There are 4 nested groupings, the coarsest first. Each group lies inside one group of the grouping before and may be the whole of it. The rows also spread widely along 17 directions, which tell nothing about the answers.
In the rows, zero is written as 128.
Some rows, each with its group in each grouping after it:
[110 130 142 137 137 149 110 109 142 119 105 122  94 153  93 121 117  95
 148 120 169  89  93 168 119 150 128 111 129 145 140 117  88 115 121 109] => baveb dip Q686 Q29
[ 92  93  93 131 117 149 122 120 118 125 148 158  94 123 111 141 153 104
  95 123 167  67  89 109 143 144 122 125 131 154  91 108 106 141 124 143] => baveb fefiv Q986 Q987
[114 147 208 102  94 124  63  24 161 107 107 151  78 133 213 135  93 154
  99 173 151 159 165 134 131 121 162  42 124 177 140 169 118 112 130  77] => baveb ker Q157 Q561
[ 75 117 111 117 108 108 105 102 159 115 170 154  95 150 160 142  46  88
  38 222 115 181 131  85 180 167 116 103 158 102 140 133 154 111 172 133] => lud Podus Q214 Q330
[ 86  70 119 159 148 138 145  91 179 138 136 162  66 143 110 109 154  80
  70 141 171 143 121  73 158 210 118 141 119 169 140  62 108 125 119 131] => lud Podus Q214 Q521
[139 129 161 128 130 127 132 105 112 120 131 149  87 107 102 135 168 158
 117 145 134 143 143 131  89 132 117 148 112 128 114 131 131 127  90 151] => baveb sefo Q798 Q392
[117 127 114 128 126 148 123 142  91 111 184 127 165  89 179 195 106 148
  97 156 182 131 151 119 136 103 169  90 103  88 117 129 137  71 180 142] => baveb fefiv Q743 Q955
[125 174 155 117  99 107  96 130 122 110  89 144 100 128 187 140 136 129
 122 143  90 168 102  99 115 131 131 112 148  98 156 127 113 109 109  78] => lud Podus Q937 Q121
[115 119 144 171 138 123  99 130 122 144 119 135 134 121 183 128 110 112
 130 127 170 154 127 106 182 133 162  73 107 147 166 134 118  66 149 113] => baveb fefiv Q422 Q558
[144 150  81 152 114 185 169 133  73 182 129  89 147 139  53 100 120 104
 188  69 135  71 102 197 110  66  86 166  98 144 132 174 117 175 133 167] => baveb dip Q630 Q118
[ 97  88 138  89 135 110  64 129 167 118 146 154 140 116 139 106  90  79
 116 152 164  98 151 148 141 122 167  56 124 141 104 132 115  96 168 151] => baveb sefo Q398 Q317
[145 125  98 177 114 102 114 159  43 167 107 137  99 134 138 123 151 156
 129  89 149 100  71  95 198 102 120 141 104 108 132 168 112 109 118 124] => baveb ker Q331 Q933
[127 208 134 147 115 161 131 130 129 136 157 117 101 162  81 136 153 116
 166 121 137 110  90 192  49 103 103 140 100 107 113 122  99 103  99  99] => baveb ker Q566 Q963
[ 96 121  94 150 156 183 161 124 140 155 122  96 131 141  96 137 135 111
 111 134 148 120 135 136  92 136 114 143 116 101 117 111 100 135 149 150] => baveb dip Q630 Q296
[161 136 140 142 128 135 134 129  80 138 153 146 106 129 127 159 195 180
 128 103 186 113  99 102  81 120 125 148  74  85  94 103  98  92 101 113] => lud Podus Q544 Q978
[122  99 134 134 164  96 133 190 145 108 116 138 123 109  96 116 160 108
 137 136  90 142 114 116 152 166 107 152 154 127 132 121 128 120  74 145] => baveb fefiv Q422 Q810
[135 126 134 123 162 109 117 157 150  99 137 123 139 152  84 137 148 118
 165 127 118  74 114 175 105 116 131 138 162 114 115 124 137 125 115 103] => baveb ker Q566 Q189
[109 108  95 142 133 122 193 173 131 179 135  66  96 120 135 111 154 140
  66 174 144 220 195 138 203 153  93 173  78  60 133 125 103 110 155 179] => lud mesum Q931 Q608
[130 141 106 156 119 156 119 119  45  75 145 168 127  59  99 186 125 162
 140 123 135  80  94 112 130  94 149 133 163 166 136 177 163 138 116 149] => baveb fefiv Q986 Q671
[133 108 148  99 145 117 104  91 149  89 165 171 150  93  89 142 127 179
 114 106 119  93 164  94  64  79 191 144 129 149  75 139 150 152 117 112] => baveb fefiv Q743 Q955
[ 91  94 100 146 126 202 143 106 100 163  53  95 109 153 144 133  93 110
 107 125 172  96  77 114 136 175  91 103 115 101 121 134  62 130 119 145] => baveb ker Q331 Q933
[140 115 116 109 113 189 150 116  86 129 103 142 174 103 175 170 157 122
 147  79 116  63 104 102  78 103 124 112 135 153 103 121 117 170 115 117] => baveb sefo Q798 Q392
[108 120 110 108 126  88 129 115 153 121 115 115  52 175 112 116 169 115
  84 179  97 128 139 146 128 138  97 172 179  83 135  97 133 175 153 121] => lud mesum Q931 Q608
[133 137 156 152 149  76  75 154 132  89  93 162 127 122 121 116 105 112
 161 106 115 125  96  97 146 129 192 116 160 121 186 115 126  85 133  74] => lud mesum Q931 Q608
[125 137 144 136 121 110 108 159 124 143  85 131 106 145 134 103 138 105
 141  80 148 109  74 125 145 142 142 128  99 113 138 103  72  94 101  82] => baveb ker Q331 Q933
[136  74 166 109 133 146 139  66 100 100 125 132 119 103 149 155  81 126
  99 161 192 126 149 138 133 152 147 114 131 144 166 111 171 134 156 164] => baveb fefiv Q422 Q558
[133  54 141 110 166  99 110 125 150 142  70 129 135 149 181 128 146 192
  97 145  80 153 145  44 142 157 106 117 150  85  75 164 110 147  87 116] => lud Podus Q214 Q521
[121  89  86 128 121 148 138 104  74 164 116 118 101 140 116 127 143 134
  92 130 162  79 115 129 124 114  98 144 115  99 105 135 128 164 154 182] => baveb ker Q331 Q933
[129  99 117 112 112 134 162 128 130 145 137 108 104 154 211 152 190 105
 105 141 157 122 133 143 179 156  83 114 126 135 134  89 114 140 140 107] => lud Podus Q214 Q521
[124  91 136 131 141 107  71 126 121 109 152 152 115 148 108 134  79 127
 127 131 216  77  89 130 162 145 165  91 110 106 116 123 106  69 153 110] => lud Podus Q214 Q521
[107 116 134  85  95 161 118  81 149 135  86 130 142 134 173 130  81 165
 103 100  87 111 123  78 121 106 135 110 129 153  64 183  87 183  89  79] => baveb fefiv Q986 Q987
[138  87 142 159 180  94  96  74 137 159  88 115  90 195 132 106 172 143
 128 147 135 114 142 131  88 111 115 125 158 113 140 119 155 148 159 142] => baveb fefiv Q986 Q671
[119 136 143 113 128  97  75 109 127 124 120 170 104  83 127 114 167 144
 109 143 108 147 166 103  89  91 163 114 132 130 127 146 137 137 142 161] => baveb dip Q630 Q118
[148 155  99 213 142 108 111 117  49 183  93 133 107 127 132 118 188 169
 126  84 142 137 129  84 113  53 171 157 106 103 176 128 145 113 185 133] => baveb sefo Q798 Q392
[149 136 144 162 139 125 147 156  80 138 114 122 132  95 117 117 112 114
 140 112 150 163 124 134 148 130 143 145  95 112 190 129 144  86 126 155] => baveb ker Q331 Q933
[154  52 163  69 104  94 101  76  92  96  71 170  87 138 147 120  82 127
 106 122 131  80  75  89 163 164 118 139 170 140 141 128 145 189 101 122] => lud Podus Q214 Q521
[165 101 184 138 164  60 112 114 158 131 126 169 141 135 104  88 115 140
 133  76 111 140 141  75 119 108 192 167 111 146 147 110 167 125 112  84] => baveb ker Q566 Q963
[154 146 137 158 126  93 155 163  88 110 145 123  80 103  79 130 147 167
 127 120 162 154 126 142 181 129 150 194  99 100 163 123 127  95 114 115] => lud mesum Q931 Q608
[125 132 143  88  91 126 142 131 100  80 146 142  92  79 130 162 126 154
  91 143 142 126 122 135 156 136 134 152 126 133 111 137 127 138  94 127] => baveb fefiv Q986 Q987
[108 139  70 156 121 167 176 155  83 173 132  95 103 165 144 157 153  91
  84 147 161 124  86 126 126 148  81 161 111  48 137  75 115 113 164 150] => baveb ker Q566 Q189

New rows, each followed by its group in each grouping:
[149 133 174 119 134 139 137 113 160 151 137 129 112 175 141 119 169 111
 149 115 144 132 115 136  51 150 100 122  87 102 109  74  89 105  92  94] => lud mesum Q931 Q608
[122 149 127 140 109 153  93  84 104 161 106 106 131 161 150 118  87 138
 152 107 157  98 112 158 120  72 143  88 110 134 129 171 107 127 161 105] => baveb fefiv Q422 Q558
[135 137 167 102 108 124  97 119 118 106 136 144 110 123 177 147 127 102
 137 142 167 113 117 163 131 129 141  78 122 139 141 118 120  92 131 109] => baveb sefo Q398 Q317
[128 113 162 104 128 116 125 135 140 180  93  83 112 152 200 105 145 134
 106 159 147 180 165 157 137 143  95  91  79  68 115 134  85  93 126 144] => baveb ker Q331 Q933
[137  79 128 141 181  90 135 162 128 129 112 113 126 140 115 116 170  87
 139 158 124 124 148 165 139 145 107 138 166 108 165  98 168 124 153 173] => baveb sefo Q798 Q392
[121  86 171  98 117 161  99  71  96  64  98 169  95  79 132 166 101 128
 121 162 182  82 110 137 123 171 139  79 155 170 135 138 124 128 103 156] => baveb sefo Q798 Q392
[136  97 107 130 128 131 177 159 108 140 100 109 143 121 145 132 152 128
 128  98  94 115 128 119 186 127 102 163 141 146 127 144 127 168 104 118] => baveb sefo Q798 Q392
[ 86 139  83 134 125 126  96 126 140 145 100 105  86 143 135 118 211 123
 117 133 146  82 152 179 128  84 140 109 148 125 112 119  85 145 185 123] => baveb sefo Q798 Q392
[140 127 156 101 103 136 153 153 102 139 109 113 103 137 133 130  80 139
 102 114 159 145  83 117 151 167 112 159  70  75 105 121  79 100  76 106] => baveb sefo Q398 Q317
[107 124 149 145 134 110  95  84 160 138  71 117  83 133  92  71 111 157
 132 113 128 130 157 153 164 107 157 125 125 174 139 188  99 145 113 106] => baveb ker Q331 Q933
[113 111 106 161 150 151 190 118 160 181 171  79  80 206  87 112 146  79
 101 167 171 141 138 188 135 163  55 164  96 111 125  91 125 123 140 153] => baveb sefo Q398 Q317
[116 169 106 135 113 136 129 163 122 168 135 102 130 123  93  89 125 117
 145 106 111 142 126 167 122  83 113 145  89 116 111 161  97 120 121 145] => baveb fefiv Q986 Q671
[124  93 117 184 155 125 146  88 107 114 137 167  73 127  60 124 166 108
 124 132 130 102 105 108 138 146 111 175 171 196 170 115 183 170 113 158] => baveb fefiv Q422 Q558
[134 133 142 104  98 117 130 123 121 161  97 119  85 147  98  80 139 149
 125  77 130 116  99 135 128 111 115 175  82 125  94 133  79 160  82 104] => baveb fefiv Q422 Q558
[ 79 114 163  73 131 134  75 100 185 101  90 144 106 107  85  89  66 107
  86 143 152 124 140 132  79 151 180 104 113 111 101 110  80 118 128 134] => baveb ker Q157 Q561
[112 117 187 101 177 146 108 106 208 120  77  81 146 130 154 104 131  94
 154 173 148 178 204 198  50 155 140  62 131 104 160  95 104  91 151 143] => lud Podus Q937 Q121
[109 161 168 150 172 109  79 138 175 102 150 118 144 112 138 140 123 127
 144 175 154 178 185 170  92 109 188  70 125 105 158 122 133  42 170 120] => baveb fefiv Q422 Q810
[ 90 144 137 145 106  95  91  72 158 140  87 151  11 184 115  97 159 136
  80 173  83 149 107 107 140 147  86 146 163 144 119 151 103 162  89  99] => baveb sefo Q798 Q392
[153 121 113  97  99 136 100 135  64 191  75 133 163 140 122  59  93  63
 182  51  96  67  62 140  82  68  97 125 115 129 132 144 122 177 133 175] => baveb fefiv Q986 Q671
[131 137 113 170 122 121 123 100  88 145 118 120 102 172 138 140  85 127
 122 137 138 119  96 122 178 113 122 134 145 122 174 160 147 135 160 108] => baveb dip Q630 Q118
[134  77 108 142 156 113  84 119  92 207  61  76 124 169 104  69 106 192
 138 114 152 105 138 146 141  76 109 116  95  73  74 216  91 139 147 183] => baveb fefiv Q986 Q671
[119 121 107 108 120 191 134  82  89 152  92 107 111 133  90 126 127 139
 126 126 134  86 108 152  31 106  84 142 124 103  87 146 107 182 120 187] => baveb fefiv Q986 Q671
[135  75 154 102 167 105 116 137 159 130 102 155 152 117 117  96 137 119
 121 124  98 148 141  74  83 149 129 136 130 105 109 111 125 132 101 151] => lud Podus Q544 Q978
[ 96 171 170 100 110 142 115 108 152  75 137 158  99  52 132 149 115 141
  79 159 133 191 163 111  80 138 184 126 113 131 137 107 115  94 114 123] => baveb fefiv Q986 Q671
[126 160 117 200 140 149 108  73 112 138 146 137  78 133 106 136 208 155
 153 115 191 109 143 155  98  85 152 115 112 171 156 127 122 108 158 115] => lud Podus Q214 Q521
[ 99  94 109  82  88 134 100  69 122 138 113 115  82 158 163 116  95 114
  84 170 163  93 131 164 167 126 100  90 141 127 115 151 109 169 178 148] => lud Podus Q214 Q330
[ 94 120  91 165 145 132 145  97 166 175 114 107 116 152 147 108 167 129
  89 122  97 153 177  97 129  93 133 147 137 152 130 128 136 168 165 121] => baveb fefiv Q986 Q987
[129  77 183  31 152 121 109 142 193  92  88 101 197 118 185 135  78 119
 131 115 148 101 171 156 113 138 189  79 126  96 102 103  89 125 147  85] => baveb dip Q630 Q118
[147 135 172  64  96 160 137 117 127  91 135 159 153 100 170 166 106 137
 127 103 123 122 100  95  81 146 134 117 106 126  95 110 101 127  72  78] => lud Podus Q214 Q521
[167  66 174  95 146  54 101  98 121 136 112 156 113 168 154 118 106 162
  96 138 111 128 127  71 138 129 129 147 140  92 115 141 165 155 120 122] => baveb dip Q630 Q118
[124 135 104 193 202  89  99 104 157 165 141  89 104 227  53  99 141 115
 147 180 117 123 155 188  74  82 109 146 170  69 158 139 179 131 206 156] => baveb dip Q630 Q118
[141  89 109 156 149 162 171 136 126 165 111 110 168 128 156 139 164 170
 144  74 126 117 145  78 145 116 127 132  96 136  91 149  89 141 102  99] => lud mesum Q931 Q608
[136 139 146 129 123 107 108 115 115 115 143 156  93 108  43  97  91 145
 131 130 126 146 119 130 115 120 134 165 111 126 133 160 138 123  98 150] => lud Podus Q214 Q521
[138  93 144  84 114 135 139  82 119 117 112 126 103 124 142 129 136 128
 100 125 175 101 142 143 119 132 137 143 121 130 135  93 123 163 150 128] => lud Podus Q544 Q978
[125 151 156 127 143  95 116 127 157 103 103 105  90 179 148 149 150 150
 114 141 121 138 115 135 109 136 141 149 152  79 138  90 113 113 120  50] => baveb fefiv Q743 Q955
[123 112 149 142 145 101  91  80 135 104 124 177  51 135 106 146 230 178
 107 148 132  94 130 103  82 130 129 134 156 146  87 119 124 145  94 114] => baveb sefo Q798 Q392
[142 134 134 146 140 162 134  99  99 130  97 115 154 107  90 108 116 111
 189  87 128  98 130 176  86  81 140 133 138 177 173 148 154 160 136 150] => baveb fefiv Q422 Q558
[ 91 106 121 130 158 155 152 138 190 121 105  96 154 131 154 142 111 126
 107 166  95 171 167 109 145 167 113 109 150 116 116 147 105 124 112 108] => lud Podus Q937 Q121
[ 82 133 124 156 145 189 103  90 147 153  79 107 129 115 137 115  97 115
 123 149 155 156 159 132  91 126 149  67 109 132 137 156  86  97 156 158] => baveb sefo Q398 Q317
[185 118 188 110 111 104 104  86  56 110 132 161 149  59 150 127  85 155
 145  88 180 126 149 129 122  71 203 120  93 162 180 142 183 115 158 152] => baveb fefiv Q986 Q671
[129 143 116 139 115 115 102 138 105 162 202 159 123 131 145 148 160 156
 109 163 127 136 139 115 118  87 101  97  92 105  62 174 128  90 124 155] => baveb sefo Q798 Q392
[105 110 147 103 140 117 128 140 181 134 156 140 136 106 165 121 138 106
  77 149 159 185 176  99 120 154 159 111  84  99 118  74 102  78 150 128] => lud Podus Q544 Q978
[ 98 116  95  90 123 167 151 145 143 109  85 128 154 106 115 130 114  88
 122 120  56 110 114 100  86 138 114 147 176 114 119 118 109 188 116 132] => lud mesum Q931 Q608
[158 131 156 104 140 122 143 157 129 115 111 133 195  77 226 160 188 125
 157  92  85 143 172 109 115  93 164 102 141 150 158 116 145 138 131  94] => baveb dip Q630 Q118
[102 173 110 167 119  90  53 115 139 167 115 150  68 185  79  71 125 133
 139 148  71 149  89 113 118  96  91 121 141 112 111 199 104 121 106 122] => lud Podus Q214 Q521
[122 158 112 170 111 107 117 133  92  99 142 176  88 129  87 145 118 117
 133 137  80 107  60 100 170 123 112 158 177 162 154 170 162 141  87 104] => baveb ker Q566 Q963
[123 110  92 162 134 152 182 149 113 166 146  99 146 134  95 121  80 130
 107 109 153 148 126 107 177 134 120 172  82 105 127 140 119 117 133 135] => lud Podus Q937 Q121
[132  89 154  98 120 119  95 119 116 136  76 155 111 106 159 106 145 135
 122 119 127 129 123  85 114 144 129 101 117 114 112 130  89 131 103 146] => lud mesum Q931 Q608
[111  73  79 160 179 187 168  75 119 144 116 108 160 151  93 150 116 122
  99 112 149  82 138  91  56 116 144 165 149 114 131  86 159 177 186 155] => baveb fefiv Q743 Q955
[110 113 146 124 151 149 128 128 153 127 127 119 148  94 106 116 104 129
 123 119 157 143 161 136 106 127 165 117  95 132 116 128 110 102 126 145] => baveb fefiv Q986 Q987
[ 90  55  58 114 132 191 140 135 110 142  96  97 144 120  80 117  94 110
 134 122 160  41 115 153 161 134 100 112 139 124  80 169  75 173 145 186] => lud mesum Q931 Q608
[117 106 121  88  98 154 123 100 100 120 112 127 100 114 123 124 103 107
 117 151 151  98 124 160 122 134 109 115 135 117 130 135 114 156 145 170] => lud mesum Q931 Q608
[ 72 143 137 124 131 134  69  86 186 119 132 176  94 120 136 113 160  62
 102 168 128 129 147 125  63 131 153  69 150 157 137  88 121 111 158 141] => baveb ker Q566 Q189
[ 91 161 156 142 143 159 110 100 194 104 166 117 144  92 197 160 145 127
 118 181 179 192 223 164 117 117 185  40 105 155 152 124 107  52 182 103] => lud Podus Q544 Q978
[137 109 130 146 140 132 115  82 123 136 156 139 125  84 121 135 184 212
 111  99 200 117 202 113 111  68 201 124  72 151  95 141 119 117 160 124] => lud Podus Q937 Q121
[ 92 122 129 117 136 119 152 105 185 114  85  96  69 129  71 100 116 155
  81 142 110 160 171 142 165 146 144 191 142 135 133 144  99 177 112 106] => baveb dip Q630 Q118
[ 97  98 117 102 155 145 104 138 161 160  64 105 151 136 171 102 178  74
 134 142 101 118 159 151  71 126 106  75 151 106 115 105  95 143 157 168] => baveb sefo Q798 Q392
[155  99 189 155 166 128 108 113 141 142 130 116 120 171 114 117 119 116
 192 131 198 108 114 188 136 160 105  76  95 144 137 148 105  74  95 128] => baveb dip Q630 Q118
[140 124 164  95 116 163 102 113  77 119  95 110 136  91 131 137  75 158
 143 133 190 111 125 174  96 120 141  83  83  86 114 171  93  90 120 165] => baveb ker Q331 Q933
[107 128 107 116 105 147 124 144 118 128 154 119 135 114 109 127  91 117
 127  99 177  83 111 161 165 103 153 120  96 143 103 145  95 116 140 122] => baveb fefiv Q986 Q987
[118 146 149 175 143 162 109  87 146 138 127 148 106 153 107 125 153 101
 159 106 171  97 101 140  72 127 142  99 109 165 142 102 104  98 118  99] => baveb ker Q566 Q963
[148  91 185 105 135 138 141 150 132 135 132 132 184  90 160 130  68 139
 132 102 168 156 147 108 152 153 158  97  53 126 104 141  97  67  91 123] => baveb sefo Q798 Q392
[107 123 129 111 141  49  76 162 155 126 132 142  90 145 105  95 117 109
  94 178  93 158 135 127 161 129 129 135 151  76 131 143 137 115 145 146] => baveb dip Q630 Q118
[152 109 160 128 150 114 116 121  96 118  87 135 128  87 113 116 125 138
 151 138 117 147 149 136 119 122 133 128 141 131 170 164 157 136 117 180] => baveb dip Q630 Q118
[150 132 122 133  82 122 155 105  76 147 165 136 105 123 129 120  88 133
 110 121 151 142 120 130 199 105 114 160  94 153 154 164 149 140 134 132] => lud Podus Q544 Q978
[153 132 150 164 160 131 194 123 135  95 156 112 135 126 137 177 138 157
 117 143 141 175 159 116 144 147 143 174 132 125 175 103 165 107 125  82] => lud Podus Q544 Q978
[146  50 157  95 147  98 115 117 157 166 118 135 149  96 222  92 226 128
 124 109 165 139 216 123 152 110 146  70  90 173 116 109 113 130 157 156] => lud Podus Q544 Q978
[109  74 110  81 143 118  87 116 126  94 137 134 131 101  81 117 101  95
 115 165 175  70 154 180 103 112 158 107 157 105 128 116 152 142 199 198] => lud Podus Q937 Q121
[120 180 115 152 101 107 104 183 104 126 108 141 121 124 151 115 130  62
 156  85 136 123  62 127 165 121 155 123 125 119 197  86 100  82 146  74] => lud Podus Q937 Q121
[ 94  97  87 141 153 169 154 191 124 145 174 131 175 120 144 174 102 110
  84 163 140 137 107  73 134 171  99 102  99  57  67 130 105  67 115 162] => baveb ker Q331 Q933
[132 119 142 148 159 153 157 139 154 158 110  75 160 155  97 107  79 135
 158  98 139 141 135 156 130 127 126 143  92 120 123 149 100 115 106 107] => baveb fefiv Q422 Q810
[101 108 135 129 161 131  86 149 165 134  98 142 153 106  96  88  96 119
 152 157  69 170 139 104 110 147 102  84 140 122 100 198 103 107  77 174] => lud Podus Q214 Q521
[102 140 117 131 135 156 113  93 156  96 182 147 135 100  81 140 119 113
 140 160 120 100 173 176  94  83 145 100 152 192 112 174 157 142 146 150] => baveb sefo Q398 Q317
[ 91 145 108 125 116 130 117 129 182 168 128 132 139 143 142  92 138 106
 110  97  86 129 144 107 122  91 139 117 106 148  92 142  89 141 127  90] => baveb ker Q331 Q933
[124 173 135 143 130 118 106 164 119 130  86 100  80 149  97 110 155 131
 155 122 137 124  94 178 115 122 122 139 120  85 133 131  76  94 106 103] => baveb sefo Q398 Q317
[135 119 170 104 132  98 155 163 139 122  85 105  98 127 146 119 126 144
 101 134 106 188 125 118 158 176 112 171 116  86 132 116 106 118  69 109] => baveb fefiv Q986 Q987
[ 94 139 122 120 121 195 150  93 146 132 134 100 142  98 146 167  99 186
  92 153 143 154 183 126 122 114 139 105  96 128  76 191  85 132 122 123] => baveb dip Q630 Q296
[138 128 165 123 160 132 135  98 158  66 142 124 137 100 150 169 153 134
 137 152 159 136 184 169  99 129 177 110 156 149 177  91 161 113 164  97] => lud Podus Q214 Q330
[105 122 130 145 130 191 121  48 128 134  91 114 124 122  97 112  84 124
 147 121 143 102 142 160  94 103 132 103 136 191 141 177 126 166 134 154] => baveb fefiv Q986 Q987
[ 86 131 122  87 115 169 143 142 147 110  97 117 134  68 142 124 129  90
 110 163  83 154 163 156 122 141 106 105 150 147 128 150 114 156 111 171] => baveb ker Q157 Q561
[133 149 139 225 164 119 105 131 104 107 139 170 138  89 128 145 157 106
 173 124 135 144 133 112 145 110 176  93 152 195 214 138 176  68 144 126] => baveb sefo Q798 Q392
[107  83 124 116 139 123 122  83 169  70 112 169 105 127 128 137 159  92
 128 136  90  72 123 116 148 151 123 119 223 222 150 121 157 200 117  96] => lud Podus Q214 Q330
[ 89 128  82 108  86 124  80 137 105 156 114 147 143 105 168 101  85  85
 101 110 121  97 119 113 172  75 161  83 122 134 124 161 107 135 184 141] => baveb ker Q331 Q933
[138  79 144 123 157 130 122 115 122 135  70 110 136 109 113 110 102 185
 125 113 144 143 152 104 134 133 147 135 110 103 114 165 104 132 112 139] => lud Podus Q214 Q521
[101 139  51 159 113 124 166 176 112 140 186 135 107 151  87 144 148 108
  97 138  77  98  86 114 186 119  72 182 152 125  95 157 140 157 106 121] => baveb ker Q331 Q933
[ 92 114 117 126 127 169  97  87 129 131  59 130 145  91 181 127 135 130
 125 108 126 100 156 112 119  96 170  64 147 170 134 161  98 152 155 124] => baveb ker Q331 Q933
[144  73 139  97 158  91 139 159 147 134 111 115 180 125 163 114 121 121
 126 107  97 129 157 111 152 112 149 141 142 117 128 119 154 152 141 119] => baveb fefiv Q422 Q558
[ 77 124 118  89 130 114 111 117 209 134  74 126 147 143 130  70  74  62
  90  93  69 134 144  96  99 110 187 147 156 133 143  81 115 177 170  88] => baveb fefiv Q986 Q987
[111 118 133 114 131 152 123 116 123 105 162 147 127  94 134 161 109 125
  86 164 181 145 142 112  94 151 152 109 104  91 124  95 125  85 158 152] => lud Podus Q214 Q330
[121 107 129 117 135 111 152 130 139 117  96 134 106 148 172 149 168 123
  82 121  91 130 108  69 124 154 123 170 164 110 131  73 134 163 111  83] => baveb fefiv Q986 Q987
